The rows come from 4 hidden closed curves, with some noise, and rows from the same curve form a group. Each curve winds through 8 dimensions. The rows are also pushed far along 5 directions, which tell nothing about the answers.
Known rows, each followed by its group:
[ -1.3  19.0  18.5 -17.1   3.2  29.8  15.0  -3.0  12.7   9.6 -28.8 -15.7
  -5.8  -6.9  -4.9  -0.9   8.5 -20.2] -> Fadov
[-19.3  -8.1   3.0  10.8 -12.1 -22.0  -0.2  40.0 -23.4 -22.4   4.2   4.7
   5.6  -0.6   3.7 -40.7   0.9  16.7] -> Fadov
[  7.4  -1.4  20.9 -21.7 -12.7  28.6  -1.2  21.6  -1.7 -14.7 -12.0  19.3
 -10.8   3.4 -13.6  17.7   6.8 -10.8] -> pil
[  3.8   4.2  -0.6   3.6   6.3  -3.3   7.8  -4.2  -5.9   4.3 -19.4   4.9
  16.4 -13.7  -5.4  -7.0   4.1   1.6] -> Pevus
[  0.2  -6.3 -17.3   9.1   9.6  -9.7  -4.0   6.9  13.9  12.4   7.3 -22.6
   9.1  -8.4   4.2 -17.9  -0.7   5.6] -> Pevus
[ -2.4  10.3   6.0 -23.6  -1.1  28.5  -9.8   5.8  20.8  11.5 -11.2 -21.3
  -2.4 -13.4  -5.9  11.2  10.9 -21.4] -> Fadov
[ -1.1   5.4   5.1   0.5  -1.0   7.1   9.3   7.1   4.4   0.0 -14.1   1.1
  -9.6   4.4 -13.9   0.2 -10.4  -2.6] -> pavip
[ -4.9   1.1  13.0  -1.6  15.4   3.9 -11.7  29.1  16.3   3.3  13.0 -17.4
   9.7  -7.0   4.5 -16.0  16.2  -4.9] -> pavip
[  3.3  12.9   7.0 -21.0 -14.0  -2.5 -38.2  12.1 -12.9 -21.3  -2.2  10.4
  20.3  -6.9  -3.5   1.9   9.2   9.6] -> pavip
[  3.2  -0.2   4.1   2.8   7.1   1.9   5.9  -2.7  -8.3  -3.3 -13.8  -5.5
  16.5 -21.9  15.7 -17.0  21.6  -5.3] -> pavip
[ 19.1 -11.4  -3.6  -7.9  -2.2  -4.2  -6.9 -37.5  -9.6   1.5  -3.8  20.5
  -8.3   8.2  -4.6  28.1  -0.8  14.3] -> Pevus
[  1.6  -1.7  -6.7  -2.1  -3.0   7.7   3.0 -18.1   1.3   6.1  -9.0  -4.8
   0.6  -6.9   1.3  13.8   1.6 -10.7] -> Fadov
[ -1.2   4.8   2.1   0.2  -5.0   5.0   3.7  11.2  -9.2  -4.2  -3.7   1.6
 -11.4   0.2  -0.2  -4.0  -0.8   4.3] -> pil
[ 7.4 -8.0  3.1  1.6  6.6  9.8  3.1 13.6  7.6  5.2  3.5 -4.6 -3.2  3.5
  0.2  0.4  5.4 -2.7] -> pil
[-13.7  -7.5 -18.6   9.5 -20.4 -20.7  -8.2   1.3 -10.2  -7.7  16.5  18.6
 -14.5  11.9  -4.2   0.1 -22.2   9.8] -> pil
[ -3.6  -5.0 -17.2  12.9 -11.6  -8.7  16.8 -15.7 -19.7   2.5  -8.1   8.6
 -14.8   0.6   3.6   1.2  -9.0   1.7] -> Fadov
[  0.8   8.3   4.3  -5.2  15.0   3.6 -10.6  -9.8  10.3  12.1  10.3 -15.6
  10.6   1.6   3.4  15.0   6.3  -6.5] -> Pevus
[ -4.5  10.0  12.4  -3.7   4.1   4.9 -17.0  22.8   2.1  -1.2  10.2 -16.4
   1.9   3.8   0.8  -1.8   7.5   0.5] -> Fadov
[ -9.9   8.3   3.7   7.4 -12.4   0.9   3.3  12.6  -6.7 -12.2   1.5   4.4
 -13.1   5.8   2.4  -6.6  -7.3  -5.7] -> pavip
[ -3.6  -0.6  -1.0  10.4  -3.1  -8.0 -19.2  15.4   1.3  -3.7  -2.4  -2.6
   3.6  -8.2   3.5 -22.4   4.3   0.4] -> pil
[  5.7  -7.5  -1.6   0.4   3.4  14.3  17.2  13.2  19.8   7.4   0.7   1.9
 -20.0  10.1 -19.8  13.6 -16.6  -6.8] -> pavip
[  7.7  -5.3  -2.7  -4.0  11.3   4.2  -5.9 -11.4  11.0  12.0  -4.3 -17.4
  -1.9 -10.8   0.8   5.8   6.7  -3.8] -> Fadov
[ -5.2  -4.0   4.9  -7.4  -2.4  13.5   8.4   6.8  -0.6  -0.2  -9.2   0.1
   2.9 -12.1   6.7  -7.3  14.7 -14.4] -> pil
[ -1.1  -6.3  -3.9   0.2   0.2  -5.0   8.4  -4.3 -13.4   0.5  -9.5  17.2
   4.9 -11.7  -4.6  -0.4   2.3   5.5] -> pil
[ -6.8  10.8   8.1 -24.1   6.7  20.5 -13.7  22.5  26.7  10.2 -12.0 -29.3
  14.7 -23.5  -2.6 -18.3  19.1 -15.2] -> Pevus
[  0.5  -6.7 -22.5  14.0   6.3 -23.6 -10.7  -3.9 -11.5  10.7  20.6   0.4
   4.8   3.7   6.4   2.5  -5.0  13.2] -> pavip
[ 25.8   3.9  10.9  -3.5  25.2  -0.2 -13.0 -36.1   9.2   9.8 -23.6 -10.5
  26.0 -15.9   0.2   6.7  17.4   5.5] -> pavip
[ -1.1  -9.6  -9.7  17.0   9.3  -7.8  23.9   0.3 -12.4  11.7  -1.9   1.7
  12.1  -3.6   5.8  -7.8   3.7   2.9] -> Fadov
[-16.6  -1.5   5.0   8.2 -16.7   5.2  20.8  30.4  -6.1  -9.7  -7.3  29.8
  -9.9   6.4 -17.9  -7.7 -16.7  -7.1] -> Pevus
[  4.9   4.9   2.4 -12.3  -5.1  -1.5 -29.0  -4.2  -8.4  -5.9  -4.2   4.8
   9.1 -17.0   5.6  -1.3  17.6   4.3] -> Pevus
[ 14.8  11.9  27.0  -0.5   9.6   0.4   6.0  -9.9 -23.6 -14.3 -28.2  17.7
  25.1 -15.1   5.4  -8.1  20.6   5.0] -> Fadov
[  2.4  -2.2   4.5  33.7  13.0  -0.8  47.5 -29.9 -16.9   8.5 -25.6  12.4
  -2.4   1.4   6.2   0.9  -4.5  -8.5] -> Pevus
[  4.4  -7.9 -17.0   8.5   4.9  -6.3  -2.6  11.7   3.1  14.1  15.0 -15.9
 -13.9   8.0  -3.3   2.0  -7.7  13.6] -> Fadov
[  2.9   6.9  -0.5  -0.9   6.1   0.1 -10.5  17.3  -1.0   5.7   9.1 -10.3
  -6.7   1.8  -1.3  -1.2   2.9   8.7] -> Pevus
[ 14.2  -2.8   5.1  -5.2   2.1   0.8 -12.0 -14.3  -9.2   1.2  -7.1  11.8
  -7.8  -2.2  -3.0  14.0   8.4  10.2] -> Pevus
[ 12.7  -1.6   1.2   4.0   4.5  -0.1   8.9  -0.5  -4.4   2.5  -0.8   8.4
 -12.6   7.0  -8.5   8.9  -8.2   8.4] -> Fadov
[  3.4 -10.8 -15.5  18.4  -7.9 -16.0 -11.6  -7.5  -1.9  -1.3   5.0   9.5
  -9.2   5.9  -0.8   0.0 -13.6   5.9] -> pil
[  1.8 -10.8  -5.4   6.2   1.6  -4.3   4.9  -7.6  -5.9   0.9  -6.0  -1.8
  -2.4  -8.0   1.4   0.5   0.8   0.2] -> Fadov
[ -4.1  -4.9  -5.3  -5.2  -5.3  18.5  24.8   9.5   8.6  10.8   4.5   1.7
 -33.7  15.5 -12.5  16.3 -16.5  -7.4] -> pil
[ -3.1   0.5   0.2  -0.4 -10.3   5.2  -4.8   4.7   7.8 -10.8   7.7  -3.4
 -16.9  13.4  -5.1  11.0 -14.9  -5.1] -> pavip
[ -0.8   4.3  19.2  -7.3 -11.7  15.5   2.6  30.6 -16.0 -20.9 -13.5  26.3
   5.6  -6.5  -7.1  -1.3   9.2  -6.7] -> pil
[  1.7  -8.8  -7.6  11.4  -7.7  -5.6  15.4  -4.6  -0.7  -6.7  -0.7  -2.0
 -12.3  14.0  -4.1  -0.7 -19.5   6.7] -> Fadov
[  4.2   6.7   5.5  -1.8   4.5  -4.3  -5.0 -21.2   0.2   0.6 -15.0   3.1
  15.8  -3.9  -1.1   0.7   3.2  -0.4] -> pavip
[  5.9   3.1 -11.5  -5.9  -0.1   4.2 -13.7  -7.9   6.1   5.7   7.9  -7.7
   2.7   6.1  -4.8  25.4 -10.4  -2.3] -> pavip
[-11.2  -3.2   5.4   4.8   3.6  11.8  17.8  16.5   9.3   0.7   2.4 -18.0
  -3.3   2.2   7.7 -14.1   1.7 -10.7] -> pil
[ -0.1  -1.3  -6.5  13.1  -1.2 -12.5   9.1   2.5 -15.0  -6.4   4.4  -3.0
  -9.4  13.0  -1.3   1.2 -13.6  13.5] -> Pevus
[ 10.1   0.0   8.2   5.3   8.2  -5.2 -11.3 -31.3  -5.8   1.0   4.8   5.3
   0.3   9.5   5.6  23.1   2.9   4.8] -> Pevus
[  3.7  -2.0   3.1   9.7   3.0 -12.2   1.5 -18.4 -10.0  -8.1   0.2   4.4
   8.4  -4.3  13.4  -7.0   3.0   0.1] -> Fadov
[ -0.9  -6.4   1.7  17.9   9.5  -2.6  13.2   8.3  10.0   3.8   3.1   0.1
  -6.2  -5.1   3.3 -14.3   1.6  -7.3] -> pavip
[ 10.1   2.5  -3.1   7.5 -13.1  -8.4   4.1 -12.2 -24.4 -13.4 -14.2  25.2
   4.3   2.5  -5.9   8.1  -8.2  11.8] -> Fadov
[  6.2   5.0  -8.5  16.6  12.2 -28.0 -14.1 -20.8 -13.2   8.3  -2.7   1.3
  22.6  -7.9   7.8 -12.4   5.8  17.8] -> Pevus
[ 13.8  -1.7  -0.9   9.8  13.1   0.7 -19.6 -16.7  12.3  14.6  -2.4  -8.7
   4.6  -7.8   6.8   5.6  10.2  -9.0] -> pil
[-12.5  -1.7   4.3   4.5   7.5   2.4   7.1  12.5   7.7   3.2   5.4 -10.8
   8.9  -6.2   8.9 -14.1   8.8 -13.5] -> pavip
[-11.4  -7.5 -10.8   3.2   5.7 -16.3  -2.4  12.9   3.3   5.2  28.1 -13.2
   8.8   8.0   8.0 -15.4  -1.8  15.9] -> pil
[ -5.9   1.1   7.3   2.5  -8.7   5.4  12.3  -1.5 -20.3 -16.1 -25.6  10.1
  -2.3 -13.2   1.4  -3.6   4.6 -10.2] -> pavip
[-13.1  -2.1  -4.7  -4.0  -2.0   0.8  11.2  18.9   6.7   9.7   3.0   0.5
  -9.7   6.1 -11.5  -7.6  -8.3  -1.4] -> Pevus
[-17.9   8.8   9.4  -4.4  -7.0  -8.3  -5.2  22.7 -13.8 -14.7   4.6  10.3
  18.4  -3.0  -0.3 -18.1   3.3   9.1] -> pil
[  3.9  -3.8  -4.5  11.6  15.3  -1.5  12.9 -15.4  -3.6  11.2   2.2  -6.3
  12.0  -6.1  11.0   6.4   7.2  -5.8] -> Pevus
[ -6.0   9.6   8.7 -13.0  -6.8   5.1  -0.7  20.7 -17.8  -6.1 -12.0  16.9
   2.4  -6.8  -7.3  -5.1   9.1  -0.1] -> pavip
[ -5.9  -7.1  -9.0  12.3  -3.1   0.8   4.9   0.9  15.4   4.3   0.8  -1.4
  -2.0   1.5  -3.1  -3.4 -13.3 -11.3] -> pil

New rows, each followed by its group:
[  4.4  -9.9 -13.1   2.2 -11.6 -13.0 -13.7 -14.4  -5.4  -6.7  10.8   8.3
 -23.4   5.7   0.7   9.2  -8.5   9.1] -> pavip
[  6.1   3.5  -6.5  10.9  10.8  -7.1  -8.3 -10.6   6.9   6.8  12.5 -13.2
  14.2   7.2   6.4   7.2  -4.9   2.3] -> pavip
[  2.0  -0.8  -5.1   3.7  -1.6 -12.2  -3.8 -25.2 -20.0  -8.0  -6.0  -4.4
  10.3  -3.0  17.3  -2.7   7.6   6.1] -> pavip
[ 11.1  -0.6  -5.6  -0.8  24.1   2.8  -3.7 -36.1  28.6  30.5   7.2 -30.4
  -4.3   9.3   1.3  17.5  -3.2   1.1] -> pil
[ -6.4  -4.3   2.0  -0.3   6.6   1.6 -22.7  16.8  32.5  11.1  26.6 -18.8
  -5.2  13.6  -3.3  -3.7  -5.3   0.0] -> Pevus
[  5.7  -9.5 -24.2  29.0  15.9 -16.9  30.4 -28.1 -12.1  22.7  -5.7   3.9
   3.9  -1.2   6.6   0.0  -8.5   3.7] -> pavip
[ -0.8   8.1   8.4  -7.6  -6.2   6.9 -12.4  -2.8  -0.7  -8.5   7.2  -0.8
 -12.6  15.1  -4.5  22.5  -8.0  -3.7] -> pavip
[  2.7  -5.4   3.2  22.9   0.7  -9.5   5.1  -0.1 -22.2 -10.4  -3.1  18.6
   3.0  -1.7   5.8   0.2   0.7   1.8] -> pil
[ -6.6  14.8  20.4 -14.1  -7.2  18.6 -27.4  36.1  10.3  -8.9  -6.0   1.6
   2.2 -10.4  -9.2  -6.1  10.7 -15.0] -> pil
[  8.4  12.9   1.7   8.0  15.8 -11.8  -8.1 -16.4 -13.6  10.3 -15.2  -0.8
  20.1 -11.3   4.0  -4.7  11.2   8.3] -> pavip
[ -6.6  -6.2  -7.4  23.7  16.6 -30.0  -2.4 -14.4 -19.8   6.9   6.5   2.4
  23.0 -14.1  16.5 -17.2  11.5  13.3] -> pil
[ -9.6   9.5   4.3   6.3 -10.2 -14.7 -15.0   8.8 -34.0 -16.7  -4.2  21.9
   9.0 -16.1  10.7 -13.1  14.2   1.7] -> pavip
[  2.7   1.9  -7.7 -11.9   0.1   2.6 -14.8  -0.2   5.3   7.9   8.2   3.1
   3.0  -7.9  -3.5  10.3   3.2   2.3] -> pil
[  1.2   5.6  -4.3 -19.9   3.6  20.0  -5.6   3.3  23.6  18.0   2.2  -7.9
  -1.4  -9.7  -8.9  13.4   1.8 -12.4] -> pil
[ -1.0  -3.9   0.1   5.6   2.1  15.7  11.8  22.6  16.1  10.1  -8.0 -11.5
 -11.8  -1.6  -2.8 -15.2   0.0 -13.3] -> pil
[  2.6   1.3  -4.2   5.1   9.3   3.8  -1.7   0.2  12.0  11.4  -7.3 -17.9
   9.1 -16.2   8.9 -18.0  10.8  -4.2] -> Pevus
[ -4.9   3.9  -5.3 -21.4  -8.4  13.8  -7.8  10.8  14.6   8.3   2.4   4.7
  -6.9  -4.5 -13.7   9.9  -4.0  -7.0] -> pil
[  5.4   9.6  12.1 -17.4   2.6  -1.1 -11.1 -18.9 -15.2  -7.3 -11.6   6.0
  19.9  -4.9  -0.4  15.5  13.1   3.4] -> Pevus
[  5.3  -1.4  -1.9   4.3   7.9   0.8   3.1 -31.4  -5.8   6.1   2.9   3.8
  -1.2  -1.4   5.6  25.7   0.0  -2.8] -> pil
[ -0.4  -6.3   0.9  -1.8  -8.8  -5.4   8.0   5.1 -13.3 -14.0  -7.4   2.2
   1.1  -0.4   3.8 -15.1   2.1   9.8] -> Fadov
[ -5.6  13.7  16.7  -2.3  -5.6  15.4  20.9  20.3 -11.2 -10.2 -19.1  16.6
   6.5  -3.7  -4.3  -7.5   4.7 -11.7] -> pavip
[ 18.5  -8.2   1.5  -4.2   4.4  -2.3 -23.9 -21.9  10.8  -1.9  17.7   0.0
 -18.7   7.7   1.2  26.2   0.8   6.1] -> pavip
[ -4.7   1.9 -17.1   2.3  -2.3  -5.7  -7.4  -0.6  16.3  11.9  15.0 -18.1
 -13.8  12.1  -4.1   1.5 -17.6   2.9] -> Pevus
[ -5.3  -1.3   8.6  -0.4 -16.8  -8.0 -15.4   6.2 -14.9 -20.1   5.8  16.2
  -5.9  15.4   0.1   0.0  -4.2   7.6] -> pil
[ -1.8 -11.9 -16.6  23.9   3.5 -20.9   2.4   4.1  -6.2   1.4  10.1   0.5
  -0.6   2.2   0.3  -7.9 -12.3  10.9] -> Pevus
[ -3.7   7.5  23.3  -5.3 -11.4   1.4  -5.8  14.7 -15.3 -26.5 -16.8  14.5
  -2.7 -12.7   4.5 -22.0  17.0  -0.3] -> pavip
[  7.3  -8.0 -11.7   8.4  -5.6 -11.7  -7.0  -1.5  -5.0  -7.4  16.3 -10.9
 -12.5  14.0   6.8   0.6 -10.7  17.2] -> Fadov
[  5.9  -7.1  -8.9  -6.4  -6.4   0.9  -3.5 -16.4   6.1   1.7  -3.0   0.5
 -19.9  -0.1  -3.9  10.0  -5.9  -0.3] -> pavip
[-15.0   0.9  -2.9   5.1  -3.6  -6.9   3.4  -4.4 -10.3   0.6   0.5   5.2
  -4.1  -4.5   3.9  -5.0  -1.0  -2.3] -> pil
[ -5.9 -19.2 -14.2  29.8  -4.3  -8.5  29.0 -11.2   0.8   0.6  -2.1   0.6
 -13.3  12.9   5.3  -8.9 -19.6  -5.9] -> pil
[ 14.0  -2.8   6.0   6.5  17.6  -8.1  -8.1 -27.4  -2.2   4.4  -5.6  -9.9
  -0.4 -10.7  13.8  -1.8  18.2   4.7] -> pavip
[ -0.2   5.5  17.4 -11.6 -16.6   7.9 -21.8   6.5 -18.5 -25.4   7.2  18.5
  -8.8   8.3   0.4  22.2   3.9  -0.3] -> pil
[  6.0   5.8   3.6 -16.5  -2.6   9.5 -14.2  24.9   6.1  -3.6  -1.4  -6.1
  -3.6  -6.5  -6.8  -7.2   7.5   4.8] -> pavip
[  9.1 -22.3 -15.0  18.8  -4.5  -9.9  10.3  -1.6   0.3  -2.1  18.7  16.4
 -15.5  26.1  -8.9  18.6 -26.5  10.7] -> pil
[ -7.5  -2.5   0.4 -10.8   6.6  10.6 -13.3  27.8  30.0   9.7  12.9 -32.6
   3.4  -3.4  -3.2 -10.3   3.5  -7.5] -> Fadov
[ 14.1  -4.4  -6.8  21.2  32.2 -17.8  -8.4  -8.2  16.1  19.8  13.4 -28.7
  25.4  -3.3  11.1 -12.6   5.5  13.0] -> Fadov
[-14.5   0.8  -7.1  11.2 -13.8 -13.3  -0.3  33.3 -13.9 -15.3   4.3  11.9
  10.3  -3.3   0.1 -25.9  -6.3   4.6] -> pavip
[ -7.0   2.1  -1.8  -9.6   5.9  13.9   0.5  23.3  16.5  10.1   9.3 -14.6
   2.8   3.8  -7.7   6.3  -3.3 -11.3] -> pavip
[ 11.2  11.7   6.1 -24.5 -10.3  15.9 -24.4 -16.8   7.8 -11.0   7.3  -3.3
  -0.5  10.0  -4.4  39.9  -3.8  -5.6] -> Pevus
[ 11.8  -1.5  -2.2  18.0  13.5  -3.0 -11.3 -26.8   4.0  11.4   3.9  -7.6
   1.5  -1.4  12.3  13.3   4.4  -7.7] -> pil
[  7.1   4.7  15.3 -29.7 -14.6  15.9 -21.0   8.4   8.9 -15.4  -2.1   5.5
 -21.8   3.4 -11.3  10.4   4.8   0.5] -> pavip
[-15.1  -5.7   0.6   9.2  -2.8  -4.6  12.0  19.3 -11.0  -8.4  13.8  -2.3
  -2.6   5.7   9.2 -13.3  -1.0   3.6] -> pil
[ 10.4  -7.0  -1.7   1.9  -8.4  -4.1   2.3  -7.9 -25.5 -12.2   0.2   8.1
  -9.0   9.4   2.1  15.9  -0.4  15.0] -> Fadov
[-13.5 -20.6 -14.8  30.0   1.7 -13.2  15.3  32.7  -3.7   6.7  14.8  -2.8
  -9.7   1.2  11.3 -32.8  -1.6  -2.8] -> pil
[ -9.2  -6.4  -6.8   9.4   5.6 -20.0  -9.2  -0.6 -11.1   2.9  16.0   5.9
   7.9  -3.7   5.2  -3.8   1.9  10.5] -> pil
[  0.5  -9.7  -4.7  12.3  -9.3   8.4  22.6  -0.4  -3.2  -5.4 -10.9  21.6
  -4.7  -0.4  -6.7   9.0 -12.6 -13.7] -> pil
[  4.0  -0.4   2.9  21.1  11.2   1.4  25.6 -17.1  -5.5   9.2  -9.2   2.5
  -7.3   6.7   2.5   5.9  -5.7  -2.9] -> Pevus
[ -7.3   1.5   3.5   6.0   0.4   1.0  14.7 -10.5   0.6   4.2 -14.6  -0.3
   2.3   0.9   2.8 -11.5  -0.4  -7.2] -> pil
[ 7.5 -7.5 -3.7 16.4  8.3  3.1  5.1 -6.7  8.3  7.3  6.9 -1.0 -6.2  7.2
 -0.1 14.9 -8.5 -6.5] -> pil
[ -9.3  -3.9  -8.9  12.5 -14.6  -4.6  22.5  -4.9 -30.8  -9.5  -9.4  31.0
  -5.5  -0.3  -1.6  12.1 -10.8  -8.2] -> pavip
[ -3.2  -5.4   3.6 -13.7  -7.1  29.3  30.1  -4.3   5.2   4.2 -18.1   6.7
 -13.9  -3.8  -3.9  12.5   1.5 -23.7] -> pil
[ 4.1 -6.0  5.4 -9.1  4.3  6.2 -8.5  5.3  7.4  3.2 12.3  3.8  6.4  3.8
 -0.1  9.8  8.1  0.5] -> Pevus
[  3.2  -2.6  -9.6   6.7  -0.9 -15.1 -11.8 -10.6  -5.1  -1.4  13.1  -1.9
  18.8   5.8   8.5   1.6  -1.1  10.7] -> Fadov
[  1.3  -0.5  -2.3  17.8   1.1 -22.1  -8.1  -8.7 -15.5  -6.6   4.5  -3.1
  -0.8   6.7   7.2  -7.7  -5.1  16.3] -> Fadov
[ -9.3   4.9   3.5   3.5   2.8  -4.9  -1.1  27.5  -9.9   3.0   6.2   1.8
  -7.0  -8.1   2.8 -19.6   6.8   1.2] -> Fadov
[ -1.4   1.9 -12.2  11.9   0.4   2.6  13.8 -14.6   4.7  10.0   5.7  -5.6
 -12.0   5.9   8.1   7.3  -9.5 -11.5] -> pavip
[  3.2  -6.9   6.5   3.8  -7.4 -10.3   5.8 -26.3 -24.6 -21.5 -12.2  16.1
   7.3  -1.8  12.8   0.9   7.9   4.1] -> pavip
[ -0.3  -0.9  -2.0  -7.2  -3.6  10.8   9.0  14.0   8.7  -0.5 -13.5   1.9
   3.5 -13.2  -6.2 -11.5   2.5  -8.4] -> pavip
[  1.4  -1.3   2.7 -13.9   2.2   6.0  -1.0   1.2  17.0   7.0   2.6  -5.1
   0.7   4.8  -8.8   3.1  -3.8  -2.7] -> Fadov
